The rows of each matrix lie in a flat space through zero, up to rounding. After each matrix: how many dimensions does the smallest such space have?
In the rows, zero is written as 100.

78; 94; 111; 112; 102; 89; 87; 128; 104; 117; 81; 101; 121; 102; 96; 122; 71; 99; 125; 79
94; 93; 94; 43; 93; 86; 65; 89; 107; 93; 120; 103; 86; 85; 89; 73; 92; 85; 101; 111
111; 94; 82; 114; 99; 118; 113; 93; 95; 98; 93; 95; 74; 110; 122; 103; 112; 102; 75; 104
112; 43; 114; 98; 147; 78; 57; 109; 95; 124; 123; 131; 74; 86; 152; 85; 125; 96; 111; 99
102; 93; 99; 147; 114; 117; 100; 124; 108; 79; 82; 97; 65; 101; 116; 139; 92; 101; 88; 108
89; 86; 118; 78; 117; 100; 86; 71; 67; 91; 76; 71; 80; 84; 88; 104; 85; 80; 148; 105
87; 65; 113; 57; 100; 86; 79; 83; 67; 110; 89; 71; 91; 78; 84; 99; 91; 68; 149; 76
128; 89; 93; 109; 124; 71; 83; 103; 103; 99; 105; 125; 121; 99; 115; 71; 111; 105; 74; 135
104; 107; 95; 95; 108; 67; 67; 103; 20; 85; 110; 89; 118; 107; 121; 75; 110; 117; 107; 76
117; 93; 98; 124; 79; 91; 110; 99; 85; 84; 114; 90; 85; 103; 88; 114; 124; 111; 103; 84
81; 120; 93; 123; 82; 76; 89; 105; 110; 114; 73; 107; 126; 135; 88; 107; 59; 136; 121; 100
101; 103; 95; 131; 97; 71; 71; 125; 89; 90; 107; 113; 100; 117; 111; 106; 94; 130; 99; 93
121; 86; 74; 74; 65; 80; 91; 121; 118; 85; 126; 100; 106; 83; 77; 88; 112; 77; 55; 99
102; 85; 110; 86; 101; 84; 78; 99; 107; 103; 135; 117; 83; 92; 103; 90; 118; 108; 114; 93
96; 89; 122; 152; 116; 88; 84; 115; 121; 88; 88; 111; 77; 103; 94; 138; 84; 120; 133; 114
122; 73; 103; 85; 139; 104; 99; 71; 75; 114; 107; 106; 88; 90; 138; 67; 133; 88; 94; 116
71; 92; 112; 125; 92; 85; 91; 111; 110; 124; 59; 94; 112; 118; 84; 133; 53; 112; 152; 83
99; 85; 102; 96; 101; 80; 68; 105; 117; 111; 136; 130; 77; 108; 120; 88; 112; 125; 107; 95
125; 101; 75; 111; 88; 148; 149; 74; 107; 103; 121; 99; 55; 114; 133; 94; 152; 107; 49; 100
79; 111; 104; 99; 108; 105; 76; 135; 76; 84; 100; 93; 99; 93; 114; 116; 83; 95; 100; 76
	10

77; 111; 102; 111; 71; 95; 94; 99; 69; 103; 113; 124; 97; 108; 71; 112; 107; 144; 115; 90
111; 96; 105; 115; 80; 93; 150; 100; 92; 71; 133; 117; 102; 79; 91; 110; 89; 99; 66; 93
102; 105; 88; 88; 119; 92; 101; 66; 99; 95; 128; 93; 129; 75; 77; 101; 63; 117; 97; 132
111; 115; 88; 122; 57; 84; 96; 90; 93; 103; 110; 109; 89; 147; 121; 99; 101; 91; 103; 110
71; 80; 119; 57; 131; 122; 67; 104; 133; 95; 125; 89; 151; 62; 102; 93; 90; 116; 117; 153
95; 93; 92; 84; 122; 103; 57; 132; 115; 126; 102; 119; 117; 71; 134; 128; 91; 76; 150; 125
94; 150; 101; 96; 67; 57; 53; 128; 101; 69; 90; 125; 115; 116; 108; 143; 113; 105; 125; 106
99; 100; 66; 90; 104; 132; 128; 64; 115; 164; 142; 64; 91; 146; 90; 37; 38; 87; 62; 112
69; 92; 99; 93; 133; 115; 101; 115; 119; 89; 152; 86; 160; 77; 106; 93; 55; 91; 64; 120
103; 71; 95; 103; 95; 126; 69; 164; 89; 113; 71; 119; 134; 116; 43; 60; 126; 130; 110; 86
113; 133; 128; 110; 125; 102; 90; 142; 152; 71; 81; 152; 116; 90; 107; 110; 76; 89; 81; 108
124; 117; 93; 109; 89; 119; 125; 64; 86; 119; 152; 38; 79; 70; 126; 96; 57; 126; 93; 123
97; 102; 129; 89; 151; 117; 115; 91; 160; 134; 116; 79; 111; 94; 94; 59; 62; 112; 78; 119
108; 79; 75; 147; 62; 71; 116; 146; 77; 116; 90; 70; 94; 146; 94; 59; 115; 80; 101; 52
71; 91; 77; 121; 102; 134; 108; 90; 106; 43; 107; 126; 94; 94; 118; 119; 104; 15; 113; 80
112; 110; 101; 99; 93; 128; 143; 37; 93; 60; 110; 96; 59; 59; 119; 97; 47; 112; 82; 131
107; 89; 63; 101; 90; 91; 113; 38; 55; 126; 76; 57; 62; 115; 104; 47; 59; 153; 73; 127
144; 99; 117; 91; 116; 76; 105; 87; 91; 130; 89; 126; 112; 80; 15; 112; 153; 171; 91; 100
115; 66; 97; 103; 117; 150; 125; 62; 64; 110; 81; 93; 78; 101; 113; 82; 73; 91; 102; 96
90; 93; 132; 110; 153; 125; 106; 112; 120; 86; 108; 123; 119; 52; 80; 131; 127; 100; 96; 79
	16

68; 124; 78; 101; 91; 135; 71; 88; 101; 74; 115; 108; 103; 80; 114; 85; 164; 94; 73; 91
124; 130; 81; 100; 98; 98; 118; 107; 102; 62; 93; 85; 87; 109; 80; 115; 99; 108; 134; 112
78; 81; 111; 114; 114; 96; 113; 95; 88; 109; 118; 109; 128; 116; 93; 104; 86; 111; 98; 124
101; 100; 114; 38; 135; 100; 106; 158; 169; 89; 95; 67; 159; 113; 124; 127; 108; 117; 104; 69
91; 98; 114; 135; 110; 101; 38; 68; 109; 125; 93; 134; 95; 112; 108; 68; 61; 105; 82; 58
135; 98; 96; 100; 101; 41; 72; 118; 117; 119; 64; 104; 119; 121; 72; 93; 124; 53; 125; 137
71; 118; 113; 106; 38; 72; 73; 87; 122; 107; 81; 109; 87; 110; 116; 115; 85; 57; 104; 103
88; 107; 95; 158; 68; 118; 87; 77; 71; 111; 94; 118; 98; 93; 71; 91; 112; 122; 125; 125
101; 102; 88; 169; 109; 117; 122; 71; 110; 76; 112; 96; 59; 95; 80; 99; 116; 112; 113; 123
74; 62; 109; 89; 125; 119; 107; 111; 76; 78; 102; 93; 59; 53; 73; 137; 89; 100; 104; 107
115; 93; 118; 95; 93; 64; 81; 94; 112; 102; 64; 93; 117; 121; 95; 118; 69; 97; 147; 75
108; 85; 109; 67; 134; 104; 109; 118; 96; 93; 93; 99; 88; 101; 89; 100; 113; 85; 78; 92
103; 87; 128; 159; 95; 119; 87; 98; 59; 59; 117; 88; 50; 102; 81; 85; 83; 102; 102; 78
80; 109; 116; 113; 112; 121; 110; 93; 95; 53; 121; 101; 102; 147; 113; 101; 75; 134; 79; 88
114; 80; 93; 124; 108; 72; 116; 71; 80; 73; 95; 89; 81; 113; 97; 117; 85; 118; 128; 122
85; 115; 104; 127; 68; 93; 115; 91; 99; 137; 118; 100; 85; 101; 117; 83; 96; 90; 84; 109
164; 99; 86; 108; 61; 124; 85; 112; 116; 89; 69; 113; 83; 75; 85; 96; 94; 89; 114; 106
94; 108; 111; 117; 105; 53; 57; 122; 112; 100; 97; 85; 102; 134; 118; 90; 89; 112; 100; 102
73; 134; 98; 104; 82; 125; 104; 125; 113; 104; 147; 78; 102; 79; 128; 84; 114; 100; 78; 79
91; 112; 124; 69; 58; 137; 103; 125; 123; 107; 75; 92; 78; 88; 122; 109; 106; 102; 79; 53
	15

131; 104; 81; 89; 135; 93; 80; 79; 99; 102; 90; 121; 118; 97; 147; 107; 91; 115; 95; 93
104; 88; 105; 115; 126; 93; 92; 95; 116; 99; 95; 95; 108; 94; 114; 104; 97; 105; 102; 90
81; 105; 90; 91; 84; 106; 108; 103; 96; 100; 106; 104; 106; 108; 72; 98; 111; 86; 83; 105
89; 115; 91; 79; 102; 83; 111; 74; 94; 101; 103; 74; 112; 97; 111; 125; 100; 89; 68; 111
135; 126; 84; 102; 100; 78; 75; 126; 97; 112; 103; 89; 104; 119; 87; 84; 112; 99; 100; 95
93; 93; 106; 83; 78; 127; 112; 90; 82; 93; 92; 136; 90; 87; 111; 100; 89; 109; 113; 109
80; 92; 108; 111; 75; 112; 104; 127; 98; 98; 103; 108; 84; 99; 60; 84; 113; 92; 109; 98
79; 95; 103; 74; 126; 90; 127; 34; 99; 92; 97; 74; 115; 77; 162; 150; 77; 101; 68; 114
99; 116; 96; 94; 97; 82; 98; 99; 106; 107; 98; 79; 123; 107; 78; 107; 110; 87; 77; 102
102; 99; 100; 101; 112; 93; 98; 92; 107; 101; 98; 94; 110; 100; 107; 106; 98; 100; 94; 98
90; 95; 106; 103; 103; 92; 103; 97; 98; 98; 97; 88; 90; 84; 107; 110; 102; 99; 96; 99
121; 95; 104; 74; 89; 136; 108; 74; 79; 94; 88; 158; 97; 92; 147; 99; 70; 126; 128; 110
118; 108; 106; 112; 104; 90; 84; 115; 123; 110; 90; 97; 133; 115; 68; 89; 107; 96; 101; 91
97; 94; 108; 97; 119; 87; 99; 77; 107; 100; 84; 92; 115; 78; 122; 122; 95; 103; 87; 97
147; 114; 72; 111; 87; 111; 60; 162; 78; 107; 107; 147; 68; 122; 82; 46; 117; 114; 137; 86
107; 104; 98; 125; 84; 100; 84; 150; 107; 106; 110; 99; 89; 122; 46; 66; 120; 92; 116; 90
91; 97; 111; 100; 112; 89; 113; 77; 110; 98; 102; 70; 107; 95; 117; 120; 90; 97; 90; 105
115; 105; 86; 89; 99; 109; 92; 101; 87; 100; 99; 126; 96; 103; 114; 92; 97; 109; 106; 100
95; 102; 83; 68; 100; 113; 109; 68; 77; 94; 96; 128; 101; 87; 137; 116; 90; 106; 85; 110
93; 90; 105; 111; 95; 109; 98; 114; 102; 98; 99; 110; 91; 97; 86; 90; 105; 100; 110; 95
	7

89; 97; 123; 70; 101; 54; 99; 102; 99; 91; 90; 68; 91; 81; 135; 68; 87; 82; 41; 100
97; 122; 91; 89; 76; 117; 104; 72; 73; 107; 142; 94; 85; 114; 118; 114; 106; 61; 84; 109
123; 91; 152; 109; 96; 115; 103; 120; 106; 106; 103; 74; 79; 107; 113; 90; 103; 74; 75; 111
70; 89; 109; 114; 130; 101; 69; 59; 100; 110; 86; 76; 107; 103; 137; 96; 71; 94; 98; 121
101; 76; 96; 130; 90; 104; 119; 85; 146; 92; 103; 79; 104; 78; 90; 118; 84; 114; 74; 137
54; 117; 115; 101; 104; 116; 94; 61; 87; 121; 83; 103; 105; 70; 93; 88; 80; 105; 80; 102
99; 104; 103; 69; 119; 94; 110; 106; 117; 105; 91; 100; 119; 95; 79; 76; 84; 116; 102; 118
102; 72; 120; 59; 85; 61; 106; 166; 95; 96; 109; 149; 119; 144; 72; 83; 76; 107; 70; 85
99; 73; 106; 100; 146; 87; 117; 95; 106; 118; 75; 74; 47; 67; 93; 92; 74; 104; 92; 83
91; 107; 106; 110; 92; 121; 105; 96; 118; 148; 105; 112; 131; 91; 80; 134; 135; 112; 97; 120
90; 142; 103; 86; 103; 83; 91; 109; 75; 105; 145; 65; 107; 98; 110; 105; 112; 94; 115; 98
68; 94; 74; 76; 79; 103; 100; 149; 74; 112; 65; 79; 80; 66; 79; 100; 93; 122; 113; 93
91; 85; 79; 107; 104; 105; 119; 119; 47; 131; 107; 80; 73; 68; 139; 91; 100; 73; 72; 85
81; 114; 107; 103; 78; 70; 95; 144; 67; 91; 98; 66; 68; 75; 85; 121; 87; 107; 71; 71
135; 118; 113; 137; 90; 93; 79; 72; 93; 80; 110; 79; 139; 85; 92; 81; 100; 127; 86; 121
68; 114; 90; 96; 118; 88; 76; 83; 92; 134; 105; 100; 91; 121; 81; 95; 109; 65; 80; 97
87; 106; 103; 71; 84; 80; 84; 76; 74; 135; 112; 93; 100; 87; 100; 109; 123; 84; 96; 91
82; 61; 74; 94; 114; 105; 116; 107; 104; 112; 94; 122; 73; 107; 127; 65; 84; 128; 84; 102
41; 84; 75; 98; 74; 80; 102; 70; 92; 97; 115; 113; 72; 71; 86; 80; 96; 84; 113; 67
100; 109; 111; 121; 137; 102; 118; 85; 83; 120; 98; 93; 85; 71; 121; 97; 91; 102; 67; 85
	17
